There are 9 hidden switches. A switch that is on adds its own fixed numbers to the row, and there is some noise. The rows also spread widely along 11 directions, which tell nothing about the answers.
(in the rows, 128 means zero)
Known rows, each followed by its switches (1 for on, 0 for off):
[139 151  92 150 115 183 120 108 122 151  80 124  91 166 116 123  79 143
 143 106 152 117 160 125 152 182 150  93 101  70  88 115]
1 1 0 1 1 1 1 1 1
[163  97 123 175 119  93 128 136  87 112  88 105  91 144 163 114 154 156
 127  93 103 142 132  84 132 128  84 112 106 130  87 132]
0 1 1 1 0 0 1 0 1
[150 134 175 114 182 135 149 160 170 198  94  72  74 153 125 133 137 137
 137 105 136 133 169 114 173  98  57 112  95 133 158 182]
0 0 1 0 0 0 1 1 1
[131 116  74 173 118 103 108 103  44  54 161 116 161 138 177 123 126 133
 160 112  99 136 115  99 118 110 136 101 165 157  96 109]
0 0 1 0 0 1 1 0 0
[127 115 127 134 139 111 128 131  72 183  58 102 139 171 135  96 145 149
 134 129  89 108 142 164 115 159 125  71 176 187 150 102]
0 1 0 0 1 1 0 0 0
[138 144 153 157 199 124 178 141 138 156 139  88  97 112 161 132 134 137
 121 109 128 161 183 117 141  58  93 129  99 143 135 214]
1 1 1 1 0 0 1 0 1
[146 109 137 132 144 114 105 168 124 139 114 118 114 153  90 106  88 141
  91 106 165  92 179 115 120 124 100 152 109 149  87 139]
0 1 1 1 1 1 0 0 0
[128 151  79 163 116 141 157  93  83 118 199 134 175 108 156 114 144 127
 133 116 117 144 131 135 127 123 156 133 169 126 114  83]
0 1 1 1 0 1 0 0 0
[113 133  78 134 169 130 146 133  87 125 126  99 147 136 135 113 122 135
 166 140 107 172 131 156 116  95 120  90 118 145 130 123]
1 1 1 0 0 0 0 0 0
[110 153  82 151  91 164 126 115 148 128 181 101 134 122 145 127 176 115
 159  83 130 162 114 118 114 123 144 161 123 112 107 117]
1 0 0 1 1 0 1 0 0
[105 137  77 115 220 186 120 117  91 148 171 104 155 126 116 106  60 109
 143 116 145 145 169 128 120  82 128 141 180 154 148 130]
0 0 1 1 1 0 1 0 1
[120 125  90 127 118 110 118 144  62 100 143 113 156 166 127 137 118 139
 175 114 133 120 111 136 167 111 105  83 137 198 143 106]
1 0 0 1 0 0 1 0 0
[133 153 157 152 166 166 148 140 153 189 117 113  93 100  98  93  99 115
  73  97 144 137 190 131  97  97 147 162 114 102 103 168]
0 0 0 1 1 1 1 0 1
[126 132  92 159 116 146 118  86  90 154 166 124 171 165 172 138 119 138
 121  92 135  90 164 109 159 154 135 137 223 200 140 127]
1 1 1 1 0 1 1 0 1
[145 128 149  84 184 115 168 172 167 176 139 111 114 145 139 118 136 138
 118 126 160 154 173 139 135 102  68 141  55 148 116 182]
1 0 1 0 1 0 1 0 1
[155 129 155 142 170 111 161 121 106 146  80 113  88 148 176 124 122 153
 126 131 113 138 178 129 143 134 109  83  98 123 112 177]
0 1 0 0 0 1 1 1 1
[139 103 123 105 104 110 102 180 123 171  87 105 117 187  99 116 143 150
 129  95 146 104 125 128 144 144  72 115 101 194 118 110]
1 0 0 0 1 0 1 0 1
[105 106 111  98 164 134  66 193 131 172  63  82 104 208  71  94  69 149
 121  92 165 102 194 139  95 128  93 133 102 206  90 181]
1 1 1 1 1 1 1 0 1
[142 115  87 139 147 168 107 120  95 149 137 119 161 134 121 120  86 117
 103 108 133 107 129 109 121 137 128 146 171 133 110  64]
1 0 0 0 1 1 1 0 0
[ 98 180  86 132 164 192 160  93 137 159 180 136 147 100 127 114  99 102
 130 129 149 163 178 173 112 112 190 146 134 103 126 152]
1 1 0 1 1 0 1 0 0
[131 141 124 145 152 185 105 118 147 185  91 112 102 147  91 134  67 123
 115 114 159  95 175 117 159 136 131 130 159 105 150 132]
1 1 0 0 1 0 0 0 0
[115 151 118 163  82 144 129 109 186 153 145  86 106 161 172 128 188 136
 150  75 137 137 164 108 122 156 128 156 121 132 103 189]
1 0 1 1 1 1 0 1 1
[140 128  96 111 122 157  94 104 139 111 146 152 114 166 146 142  70 134
 142 125 179 120 174 100 168 165 121 140 117 104  99 150]
0 0 1 0 0 0 1 0 1
[101 174 109 155  70 107 144 104 132 104 215 143 142 119 152 117 173 124
 150  99 141 149 162 149 129  97 168 137 126 180 111 194]
0 0 1 0 0 0 1 0 1
[156  98 122 166 111 122 110 123 147 130  82 100 100 154 165 130 146 140
 127 106 120 127 138  84 129 159  95 135 115 108 101 143]
1 0 1 0 1 0 0 0 0

New rows, each followed by its switches (1 for on, 0 for off):
[116 118  91 128 145 143 104 149 113 136 103 119 128 149 104  95  89 131
 106 111 142 135 165 148  77 138 142 146  99 140  63 133]
1 1 0 1 1 1 1 0 0
[162 139 135 151  95  88 181 131 124 147 162 152 134 124 153 126 166 145
  94 111 142 126 150 134 165 122 106 129  98 161 103 140]
1 1 1 0 0 0 1 0 1
[166 112  85 157 118 140 118 118  63  95 164 132 145 130 118 135 105 125
 133  99 139 100 103  87 175 138 104 124 150 118 113  42]
0 0 0 1 1 0 1 1 0
[150 147  82 195 102 144 120  88  97  52 164 107  98 141 174 145 115 139
 182  93 142 136 133  56 166 131 131 100 120  56  88 125]
0 0 1 1 1 1 0 1 1
[110 148  94 110 175 169  99 109 132 126 210 114 155 147 122 145  78 106
 156 110 177 105 178 114 166  99 123 153 177 162 154 154]
0 0 1 0 1 0 1 1 0
[116 152 140  93 152 118 166 151 119 181 129  95 125 164 144 110 168 145
 166 119 126 144 157 174 137 128 107  88 105 183 147 161]
0 0 0 1 1 1 1 1 1
[119 153  98 177 141 161 112  90  83 119 131 121 126 133 120 130  71 121
 153 111 133 109 168 120 167 114 162  96 186 135 153 146]
0 1 1 1 0 0 1 0 0
[138  99  60 120 156 138 102 128  90  97 134  96 138 180 151 141  98 143
 181 117 144 134 120  89 158 137  69 106 126 141 113  98]
1 0 1 0 1 0 0 1 1
[124 131  78 109 100  93 110 158  79  87 168 135 160 194 100 126  90 150
 164 118 182  91 147 140 167 129 104  91 103 206  98 122]
1 0 1 0 1 1 0 1 1
[117 125 111 106 194 111 158 152  56 128 147 137 165 126 103  83  75 121
 106 141 129 142 171 184  95  90 127 113 113 201 101 139]
0 0 0 1 0 1 1 1 1
[ 81 170  85 176 105 169  90 102 104 122 140  85 127 139 108 119 117 113
 189  86 117 130 144 135 133  99 175 104 186 156 155 156]
0 0 1 1 0 0 1 0 0
[162 138 156 141 149 138 138 153 118 193  82 115 111 137  86 110  93 138
  90 116 137  91 164 134 162 122 110 109 129 124 129 109]
0 1 1 0 0 1 1 0 0
[160 112 157 156 169 102 129 122  99 128  71 137  86 159 142 134  59 152
 111 143 148  95 202 104 178 126  99  85 130 139 134 190]
0 1 1 0 0 0 0 0 1
[129 156 150 158 139 128 152 170 155 164 102 107  80 120  75  95 106 125
  99  98 155 142 188 144 122  82 129 127  60 130 100 204]
1 0 1 1 1 0 1 0 1
[149 102 105 114 107  84 111 129  94  93 203 166 166 166 150 138 121 145
 116 113 176  85 163 109 168 152  98 158 142 203 104 129]
0 1 1 1 1 0 1 0 0
[155 123 148 177 127 107 123 164  97 149  32 106  70 163  83 114  83 156
 114  99 135  97 169 116 172 118  98  71  93 151 118 164]
1 1 1 1 0 0 1 0 1
[161  99 113 145 122 111 119 121  73 120 106 131 125 156 153 129 128 148
 130 115 123 107 127 102 156 162  99 107 140 139 115  89]
0 1 0 1 1 0 1 0 0
[124 125  96 132 153 153 131 123 110 141 115 135 145 124 111  81  82 115
  97 135 133 141 172 156  78 149 157 142 123 109  80 118]
0 0 1 1 1 1 0 0 0
[141 106  93 121 136 145 101 136 118 148 170 102 141 146 155 117 158 140
 115  81 134 133 119  83 105 133  90 183 149 139  86  73]
0 1 0 0 1 1 1 0 1
[121 134  79 165 109 148 121  70 113  76 189 169 133 104 170 112 108 111
 109 110 145 154 173 113  93 146 184 178 135 106  61 161]
0 0 0 1 1 0 1 0 1
[113 123  75  87 178 122 129 150  63 109 165 108 163 172 147 108 110 145
 180 129 142 155 137 140 123 113  98  96 117 178 112 117]
0 0 1 1 1 1 1 0 1
[148 114 112 150 105 103 150 146  93 158 175 140 176 130 124  99 149 138
  60  85 134 107 144 131 118 124 108 173 148 211  85  96]
1 1 1 1 0 1 1 0 1
[129 109 102 138 162 183  93  77 137 161 116 111 120 166 163 133  87 120
 128 101 141 109 186  91 140 180 119 157 197 134 134 158]
0 0 1 1 1 0 1 1 1
[138 133 104 200  83 102 124  99  84  80  91 131 106 149 161 131 122 145
 152 112 114 124 152 118 157 147 150  77 118 133 100 170]
1 1 1 1 0 0 1 0 0
[125 148 114 133 142 158 124 120 126 166 128  92 134 171 149 146 117 141
 157 107 141 111 159 124 167 136 117 106 160 154 155 144]
1 1 1 1 0 1 1 0 0
[158 114  89 147 144 125 147 141  71 135  96 114 138 147 134 106 112 147
 127 120 117 134 126 131 129 143 110  91 105 115  87  76]
1 1 1 1 1 1 1 0 0
[153 119 138 152 114 130  84 157 141 129 131  93  92 159 106 141 121 134
 133  75 163  89 144  66 171 118  83 144 128 132 121 135]
0 0 1 1 1 0 1 0 0
[116 154 134 128 158  84 160 165 100 138 181 103 148 150 125 132 139 141
 154 112 153 114 169 154 168  61 102  96 123 233 168 189]
1 1 1 1 1 0 1 0 0
[124 117  89 143 114 127  94 113 112  95 159 119 131 160 170 116 129 138
 141  92 140 134 157  94 103 148 128 152 137 150  73 154]
0 0 1 1 1 1 1 0 1
[168  95 147 133 184 131 132 143 121 153 136 148 123 127 122 130  56 122
  49 112 175  93 188  89 149 117  84 179 131 150 108 151]
1 0 0 1 1 0 1 0 1
[156 132 156 152 105  81 166 154 116 156 116 113 136 135 142 113 173 142
 104 111 109 121 142 145 138 117 107 104 102 179 114 143]
1 0 1 0 0 1 1 0 0
[156 104 118 143 122 135 118 153 141 180 132 102 127 154 104 120 141 136
  84  65 144  99 139  97 152 134  61 178 136 175 107 106]
1 1 1 1 0 0 1 1 1
[ 90 141  92 116 164 183  97 116 143 155 108 103 117 162  98 114  72 120
 157 123 149 131 191 156 124 143 140 131 145 134 134 169]
0 1 1 1 0 0 0 1 0
[144 123  92 133 161 126 139 112  82  86 199 158 174 125 128 119  64 117
 105 136 165 107 172 125 138 123 132 148 140 144  91 114]
0 0 1 1 1 1 0 1 0
[154 104 134 126 202 151 113 124 137 170  79  76 101 160 184 128 121 143
 130 118 114 137 166  87 120 143  87 130 140 102 120 146]
0 1 1 0 1 1 1 0 0
[100 177 130 178 131 144 148 129 130 159 114  66 104 127 120 114 149 126
 158  94 104 148 151 149 119  74 151  89 131 152 144 178]
1 0 0 0 0 1 0 1 1
[132  87  78  87 215 204  86 111 145 178  89  92 123 198 182 130  67 143
 132 118 149 139 178  88 111 194  85 163 151 104 100 129]
1 1 1 1 1 1 1 0 1
[137 132 109 156 119 124 151  72 101 116 105 138 131 151 203 147 134 138
 164 152 113 137 150 132 155 173 149  72 144 118 142 156]
1 0 0 0 1 0 0 0 0
[137 129 106 125 168 184 116  81 119 157  91 124 123 155 161 140  68 123
 151 148 130 127 168 123 165 172 135  98 169  93 153 133]
0 0 1 0 0 0 1 0 0
[142 166 134 187 166 117 166 147  85 126 165  87 127 110 122 129 121 133
 134  96 131 121 154 111 160  40 123  93 127 146 143 151]
1 1 1 1 1 1 1 0 0
[134 134 109 129  73 142 117 156 149 175 164 100 143 167  99 120 163 136
 116  61 153  99 128 121 152 144  93 164 130 182 103  97]
1 0 1 1 0 1 1 1 1
